The first 4 rows are patterns. Each new row is the sum of 2 different patterns, raised or lowered, with some noise. Before adding, each is slid sideways (what falls off one end comes back at the other) and multiplied by a number that may be negative. Names go in the order of the patterns.
Some rows, each with the names of its patterns after it:
-0.043, 1.363, -0.369, 0.020, 0.336, -0.577, 0.183, -0.167, 0.152, -0.222, -0.367, 1.570, 2.196, -1.458, 0.307, 0.080, -0.793, -0.022, -1.673, -0.113, -0.196, 1.932, 0.987, -1.339, 0.107, 1.602, -0.421, -0.198, -1.102, -2.742, -0.102, 0.057, -0.178, 0.664, 0.293, 0.991, 2.279, -1.474, -0.326 | (0)
-0.714, -0.125, 0.524, -0.716, -0.224, 0.981, 2.314, 0.018, -1.861, 0.123, 0.955, -0.312, 0.628, 1.094, -1.705, -0.353, 2.742, 0.195, 0.416, 0.094, -0.617, 0.289, -0.610, 0.165, 0.274, 0.941, 2.354, 0.410, 0.106, 0.034, 0.212, -0.616, 0.300, -1.062, 2.705, -0.146, -2.742, 2.276, -0.200 | (3)
0.011, -0.234, -1.665, -0.751, 0.358, 0.618, -0.186, -0.736, -0.641, 1.272, 1.126, 0.359, 0.275, -1.599, 0.457, 0.548, 1.408, -0.154, 0.004, 1.137, -1.992, 0.157, -0.108, 0.195, 1.511, 2.468, 0.074, 0.399, 0.372, 0.202, 0.051, -2.742, 0.591, -0.185, 1.080, -0.717, 0.006, 1.206, -0.304 | (1)
-0.668, 1.703, -0.017, 1.615, -0.128, -1.162, -1.201, 0.923, 0.068, 1.741, 0.679, 0.398, 0.081, -1.148, 0.387, -1.049, -1.217, -0.706, -0.318, 0.808, 0.122, 0.510, 1.249, -0.988, -0.487, -0.943, 0.145, 2.742, 0.106, -0.261, 0.252, 0.009, 0.071, -0.231, 0.306, -0.106, -1.626, 1.124, -0.192 | (2)

New rows. What belongs after each?
0.567, -0.774, -0.054, 2.074, 2.915, 0.229, 0.802, -0.817, 1.121, 0.018, -0.659, 0.874, 1.006, 1.931, 2.374, 1.216, 0.087, 0.080, 0.326, 1.365, 0.501, 0.870, -0.659, -1.372, 1.477, 1.673, -0.232, -0.199, -0.519, 0.051, 0.219, -0.211, 3.537, 0.198, -0.433, 0.503, -0.494, -2.037, 0.715 | (3) (1)
-0.430, 1.208, 1.092, 0.053, -1.444, -1.074, -0.168, -0.712, -0.701, 0.864, 0.136, 0.327, 1.689, 1.066, 0.792, 0.594, -0.180, -1.401, -0.438, -1.179, 2.338, 0.211, 0.096, 0.028, -1.185, 0.153, -0.173, 0.753, 1.118, 2.119, 0.013, 0.460, 0.664, -0.827, -1.544, -0.975, 0.319, -0.023, 1.531 | (0) (1)
0.404, -0.338, 0.568, -0.319, -1.904, 0.885, 0.845, -0.816, 0.217, 2.021, 3.345, -0.059, 0.848, -0.822, 1.315, 0.272, -0.565, 0.863, 1.022, 2.157, 2.307, 1.259, 0.304, 0.115, 0.377, 1.463, 0.592, 0.993, -0.700, -1.168, 1.739, 1.745, -0.318, -0.190, -0.400, 0.176, 0.330, -0.042, 3.853 | (3) (1)
2.154, 1.626, 1.397, 2.430, 0.597, 0.525, -0.014, 2.683, 2.329, 2.975, 2.496, 1.919, 2.825, 1.658, 1.713, -1.671, 1.370, 2.263, 2.270, -0.021, 2.137, 2.571, 2.267, 3.414, 1.525, 0.600, 1.067, 1.200, 1.956, 0.795, -0.437, 2.282, 2.529, 2.147, 0.932, 2.009, 0.566, 1.559, 2.320 | (0) (1)
-0.384, 0.318, 0.333, -0.663, 1.329, 1.107, -1.539, 0.231, -0.180, -0.671, 0.127, 0.181, 0.840, -0.043, -0.556, -0.459, -0.630, 0.388, 0.305, 0.280, -0.514, 0.950, 0.394, 1.674, -1.413, 0.517, 2.685, -2.421, 0.331, 0.454, 0.450, 0.605, 1.978, 0.522, -0.315, -0.847, 0.122, 1.346, -1.494 | (3) (1)
0.082, 0.606, 1.264, 0.106, 0.311, 2.221, 1.391, -1.609, 0.855, 0.755, -0.159, 0.105, 1.643, 1.202, 0.630, 1.249, 0.445, 0.056, 0.703, 0.991, -0.280, -0.040, 2.282, 0.793, 0.672, -0.769, 1.112, 3.842, 0.789, 1.162, 1.808, 1.212, 0.150, 1.259, 0.504, -1.188, 0.198, 1.100, 2.259 | (0) (3)
-0.747, 0.136, 0.153, -0.288, 0.457, -2.581, 0.337, 1.165, 1.233, -0.125, 0.025, -0.980, -0.336, -0.186, -0.484, 0.099, -0.318, 1.149, 1.289, 0.632, 1.014, -0.607, 0.633, -1.738, -0.905, 2.672, -0.618, 1.394, 0.684, -2.313, -0.108, 1.076, 0.373, -0.315, -1.082, 0.435, 1.099, 0.326, 1.384 | (3) (2)
2.702, -0.211, -0.329, -1.010, -0.906, 2.337, -0.974, -0.526, 1.589, 0.953, -1.385, 2.013, -0.733, -2.554, -0.042, -0.156, 1.249, 0.652, 1.257, 1.991, 0.790, 0.455, -1.097, -1.672, -0.324, -0.575, 1.339, 0.845, 1.700, 0.034, -0.924, -2.029, 0.717, 2.722, -1.566, 0.637, 1.311, 0.301, 0.065 | (3) (2)
-0.981, -1.847, -2.824, -1.247, -1.782, -0.339, -1.166, -0.696, -0.306, 0.029, -2.172, -0.775, 0.951, -3.633, -0.075, -0.374, 0.282, -0.758, -0.088, -0.748, -2.222, -2.628, -1.426, -0.105, -1.452, -1.910, -0.372, -1.378, -1.574, 1.082, -1.110, -3.384, -1.390, -1.112, 0.607, -0.303, -1.181, -0.085, -0.960 | (3) (2)
0.282, -1.924, -2.261, -0.841, -0.887, -0.575, -0.099, 0.275, -0.992, 1.337, -0.157, -1.108, -3.936, -1.415, 2.076, -0.813, -2.445, -0.028, -0.787, -0.072, 3.174, -0.236, -2.438, -0.644, -1.571, -0.819, -1.174, -3.094, 1.511, -0.409, -0.742, -2.357, -1.703, -0.932, -0.781, -0.115, -0.840, 0.171, -0.938 | (0) (3)
-0.912, -1.069, -0.133, 0.688, 0.067, -2.727, -0.166, 1.277, -2.070, -0.517, 0.174, -0.476, -1.840, 0.779, -0.711, -1.780, -1.106, -0.574, 1.689, -0.772, -2.065, -0.980, -0.468, -1.312, 1.434, -0.168, -2.262, -0.441, -1.505, -0.379, -0.847, -1.508, -0.733, -0.939, -0.286, -1.142, -2.087, -0.176, -1.118 | (3) (2)
1.742, 0.516, 2.159, 0.806, 0.825, 4.148, -1.799, 2.100, 2.053, 0.325, 1.041, 2.062, 1.664, 1.726, -0.404, 0.930, 2.504, 1.247, 0.931, 2.062, -0.299, -0.677, 2.392, 1.414, 0.017, 0.923, 0.443, 0.085, 2.031, 1.049, 1.133, 2.535, 0.753, 0.372, -1.079, -0.374, -0.733, 1.166, 0.632 | (3) (1)
-2.485, 0.966, -0.881, -2.356, -1.153, -1.370, 0.460, -0.854, -3.543, -3.404, -1.233, -1.678, 1.495, -1.326, -1.780, -2.863, -2.103, -1.085, -3.385, -0.369, -2.083, -1.550, -1.049, -2.647, -3.493, -0.835, -2.423, -2.151, -2.260, -1.411, 3.199, -1.792, -1.610, -2.390, -0.609, -1.432, -3.115, -0.902, -1.444 | (1) (2)
0.202, 1.548, 0.759, 0.729, 1.556, -0.658, 0.069, -0.712, 0.148, 1.388, -0.116, -0.999, 1.649, 1.514, 1.724, 2.877, -0.718, 0.713, 1.145, 1.317, 0.589, -0.229, -0.369, 0.454, 1.310, 0.459, -0.427, 1.833, 2.306, 0.573, 1.242, 0.485, 0.838, 0.235, -1.293, 1.479, -0.680, -0.164, 1.293 | (0) (1)
-1.967, -2.556, -0.750, -2.623, -2.814, -2.609, -2.888, -1.537, -1.529, -0.895, -0.721, -2.728, -2.265, -1.754, -1.007, 0.653, -1.462, -2.808, -1.307, -1.449, -0.786, -1.882, -1.159, -0.891, -3.923, -0.744, -1.854, -2.027, 0.431, -0.132, -0.319, -1.615, -2.510, -2.707, -1.054, -3.380, 0.105, -1.350, -0.983 | (1) (2)
0.071, 1.131, 0.148, 0.835, 1.563, 0.508, 1.503, -2.293, 0.461, 2.115, -2.047, 1.146, 1.126, 0.966, -0.095, -0.851, 0.655, -0.266, -1.502, 0.304, 1.720, 0.248, -0.478, 0.723, 0.924, -0.942, 1.662, 1.131, -2.935, 0.548, -1.094, 0.316, 1.688, 0.889, 0.500, 0.179, -0.829, -0.718, -1.717 | (3) (2)
-0.213, 1.190, 0.592, 0.237, 0.586, 1.421, 0.807, 1.937, 0.599, -0.987, -0.008, 0.718, 1.491, 1.247, 0.339, -0.105, 1.447, -1.189, 2.205, 2.442, -1.166, -0.049, 1.491, 1.158, -0.388, 2.533, 1.082, 0.219, -0.801, -0.083, 0.340, 0.768, 0.014, 0.837, 0.217, 0.019, 3.592, 0.473, -0.838 | (3) (1)
1.562, 0.952, 1.980, 1.739, 1.953, 3.267, 2.286, 0.363, 1.885, 1.808, 1.988, 3.198, 0.831, 2.060, 1.063, 0.644, 2.319, 2.019, 1.375, 1.653, 2.388, 2.150, 0.742, 2.798, 2.033, 1.152, 0.966, -0.025, -0.448, 2.269, 1.434, 1.789, 2.377, 1.190, 3.524, 0.574, 1.907, 2.649, 2.539 | (1) (2)
1.571, 1.201, 2.180, 1.881, -0.429, 0.570, -0.364, 0.909, 1.052, 0.230, 0.589, -1.602, 2.020, 1.753, -0.516, 0.685, 1.856, 0.721, 0.341, 0.059, 0.150, -0.123, 1.052, 1.185, -0.282, 1.128, 0.006, 2.546, 0.924, 1.494, 0.196, 1.680, -0.848, 0.418, 0.602, -0.160, 1.883, 0.289, 1.763 | (0) (2)
2.238, 1.459, -0.536, 0.325, 3.323, 2.793, 1.567, 0.833, 0.553, 1.503, 0.728, 0.992, 1.267, 1.759, 2.090, 2.254, 1.198, 0.690, 2.400, 0.625, 2.376, 0.004, 2.678, 0.347, -0.491, 2.997, 1.815, 0.845, 1.338, 1.575, -0.408, 0.793, 0.999, 2.287, 0.670, -0.583, 1.752, 2.019, 1.029 | (3) (2)
-0.769, 2.291, 0.042, -3.076, 0.267, 0.591, -0.690, -0.074, 0.948, -0.521, 0.724, 0.676, 1.770, -1.260, -2.168, 1.115, 0.591, -1.153, 0.821, 0.830, -0.715, 1.497, 2.181, 0.273, 0.492, -0.390, -0.744, -0.459, -1.958, 1.142, 0.397, 0.831, 0.841, 0.490, 0.172, -0.439, 0.466, -0.634, 0.539 | (0) (3)
-0.684, -1.167, -2.069, -2.309, -3.011, -0.069, -0.635, -1.922, -2.640, -1.254, -1.404, -0.984, 0.633, -1.619, -2.973, -0.795, -2.396, -2.447, -1.067, -3.428, 0.681, -1.378, -2.611, -3.747, -0.642, -1.638, -0.357, -0.671, -1.487, -1.307, -2.807, -1.182, -1.977, -3.745, -3.881, -0.819, -1.284, -1.829, -0.705 | (0) (2)
1.166, 1.144, 1.483, -1.418, 0.791, 1.316, 1.298, 2.163, 3.365, 1.125, 2.181, -0.307, 1.512, 3.223, -1.553, 1.684, 1.599, 1.775, 0.604, 1.646, 2.079, 0.390, -0.141, 1.282, 1.568, 0.919, 0.947, 1.837, 0.724, 0.421, 2.046, 2.089, 0.107, 1.368, 1.205, 0.355, 1.918, 1.382, 2.472 | (3) (1)
-0.153, -0.090, -1.814, -0.637, -0.250, -0.124, -2.210, 0.258, 0.489, -2.192, -1.257, -0.533, -0.577, 0.351, 1.650, -0.617, -0.269, -0.438, -0.430, -0.346, -3.669, -1.379, -0.073, -0.038, -1.191, -0.276, 0.090, -0.147, -0.637, -0.662, -3.012, -1.716, 0.386, -0.086, -1.680, -1.025, -0.899, 0.979, 1.541 | (0) (1)
0.956, -0.809, 2.051, 1.221, -0.019, 0.277, 1.219, 0.345, 1.333, 1.821, 2.724, 1.637, -0.862, 0.649, 1.146, 1.122, 2.928, 1.770, -0.433, 0.857, 2.995, 0.933, 1.171, 1.094, 0.640, 0.566, 1.403, 1.108, 0.806, 2.476, 2.824, 2.032, 0.949, 0.267, 0.621, 0.933, 1.354, 1.274, 3.145 | (3) (2)
-0.293, 0.733, -0.593, -2.180, 1.321, -1.668, -1.184, -0.860, 0.459, -1.028, -0.994, -0.369, -0.084, -1.644, -0.614, -0.093, -2.459, -0.846, -0.555, 1.436, -1.098, 0.583, -1.706, -1.525, -2.154, -3.061, -1.356, -0.920, 2.247, -0.105, -1.145, 0.389, 1.464, -0.764, -1.439, -1.844, -3.822, -1.853, 0.190 | (0) (2)
-1.011, -1.686, -2.167, -1.282, -2.192, 1.206, 0.389, -0.897, -1.135, -2.306, -1.290, -0.570, -1.767, -2.451, -1.256, -0.497, -1.372, -0.402, 0.789, -1.177, 0.701, -1.171, -2.540, -0.862, -1.250, -0.955, 0.124, 0.627, -2.063, -0.892, -2.538, -1.518, -1.254, -1.033, 1.001, 0.292, -0.937, 0.357, -0.367 | (0) (2)
-0.454, -0.459, -1.287, -0.824, 0.827, -1.682, -0.880, -1.714, 0.240, -1.170, -1.177, -0.081, -0.305, -0.532, 0.338, -0.191, -1.395, -1.836, -0.198, -0.001, 0.227, -2.095, -3.319, -1.167, -0.656, 0.661, -1.125, -1.185, -2.005, -0.793, -0.751, -0.975, 0.323, -0.635, -0.283, -1.982, -2.018, -3.799, -0.738 | (1) (2)
0.565, 1.239, -1.098, 1.141, -0.687, 0.031, 1.962, 0.009, 2.820, 0.095, -0.427, -0.806, 0.506, -0.902, 1.915, 0.750, 0.423, 0.363, -0.480, 2.297, -0.784, -0.382, -1.028, 0.675, 1.134, -0.033, 1.139, 1.324, -0.391, 1.122, -0.081, 0.185, 2.675, 0.809, 0.694, 1.124, -0.264, -0.045, 0.082 | (1) (2)
1.646, 0.280, 3.152, 1.135, 1.775, 1.788, 1.226, 2.015, 0.381, 1.899, 3.242, 2.058, 2.903, 1.531, 0.186, 2.886, -0.193, 1.740, 2.209, 1.125, 0.876, 1.670, -0.003, 1.656, 1.508, 2.349, 4.387, 0.506, 2.653, 2.960, 3.339, 1.872, 0.991, 1.701, 1.074, 0.741, 2.805, 2.418, 2.564 | (0) (2)
0.016, -1.534, -0.713, -2.256, -1.291, -0.193, 0.366, -0.873, -0.780, -0.099, -0.375, -0.271, -1.708, -1.594, -0.988, 0.141, -0.841, -0.866, -0.461, 0.701, -1.025, -2.775, -1.589, -2.372, -1.178, -0.760, -1.095, -0.315, -0.867, -0.514, 1.555, -2.671, -0.929, -0.332, -1.124, -0.992, -1.719, -0.725, -0.565 | (0) (2)
-1.373, -1.202, 0.140, 0.007, 1.131, 0.745, 1.289, -1.239, -1.535, 0.048, -0.208, -1.795, -0.932, -0.541, -0.290, -0.253, -0.380, 0.377, -1.461, -1.121, -0.325, 1.311, 0.644, 0.054, -0.691, -0.897, -0.375, -1.525, -0.629, -0.231, 0.742, -0.956, -0.490, -0.599, 0.128, 0.818, -0.706, 0.071, -2.715 | (0) (2)
0.032, 2.634, 0.557, 0.756, 0.326, -1.135, 1.177, -0.259, 0.065, 1.634, 1.001, 2.988, 0.613, -0.219, -0.166, 0.991, -0.243, 1.733, -0.248, 2.764, 0.462, -2.688, 2.362, -0.170, -1.065, -0.221, 0.465, 0.268, 0.192, 1.243, 2.849, -0.133, -1.422, -0.144, 1.118, 1.617, 0.910, 0.819, -0.841 | (3) (2)
-0.733, 2.259, 1.887, 2.770, 2.479, 2.334, 0.450, 0.381, 3.701, 0.583, 0.720, 0.872, 0.541, 2.263, 0.942, 2.127, 2.925, 1.190, 2.464, 1.037, 1.425, 4.061, 1.863, 0.873, 1.763, 0.805, 3.276, 0.968, -0.207, 2.790, -0.117, 2.016, 1.217, 1.292, 2.394, 1.414, 3.628, 2.636, 0.429 | (3) (2)
-0.624, -1.089, -2.116, 0.817, 0.687, -2.531, 0.635, -0.798, -0.308, -1.039, -2.925, -1.367, -0.228, 0.757, 1.077, -1.427, -0.578, 0.731, -1.941, -0.876, -2.343, -3.835, -1.475, -1.152, -0.273, -0.101, -0.437, 0.700, 0.092, -2.455, -1.489, -0.825, 2.042, -1.125, -0.992, -0.311, -1.468, -0.503, -0.991 | (0) (2)
-0.350, -0.643, -2.102, -0.740, -0.317, -0.838, -0.096, -0.782, -0.670, -1.017, -0.604, -0.116, -2.428, -1.093, 0.678, -2.126, -0.078, -1.044, -1.807, 0.092, -1.415, 0.197, -0.922, -1.310, -0.471, 0.080, -1.015, 0.265, -0.625, -1.059, -0.832, -2.485, 1.077, -1.856, -3.479, -0.177, -1.236, -1.090, -1.040 | (3) (2)
0.760, 0.949, 0.058, 0.344, 0.950, 2.071, 1.658, -1.237, 0.399, 0.647, 2.080, 1.898, 1.274, 1.529, -0.273, 1.535, 2.766, 1.582, 1.146, 1.558, 0.899, -0.415, 0.123, 1.304, 2.146, 3.189, 2.584, 1.072, 0.256, 0.836, 1.094, 1.273, -0.222, 1.413, 1.793, 3.126, 0.971, 1.431, 1.698 | (1) (2)
2.248, 1.960, 1.846, 2.636, 2.298, 0.975, 0.935, 0.059, 2.019, 1.546, -0.372, 1.205, -2.076, 1.938, 0.732, 0.919, 1.835, 0.672, 1.356, 0.352, -0.221, 1.965, 0.188, 1.777, 1.443, -1.126, 0.644, 0.593, 2.163, 2.466, 2.367, -1.276, 1.279, -0.252, 1.705, 0.700, 0.837, 3.061, -1.133 | (1) (2)
-0.278, 1.118, -0.284, 0.203, 1.779, -0.232, 0.229, -0.595, 0.644, 0.223, -0.454, 2.963, 2.512, -0.944, 0.771, -0.331, -1.708, 0.296, -1.642, -0.094, 0.050, 2.401, 2.876, -1.207, 0.592, 1.266, 0.341, 0.156, -1.297, -2.068, 0.453, 0.583, 1.087, 1.616, 0.484, 0.975, 2.549, -0.502, 0.257 | (0) (1)
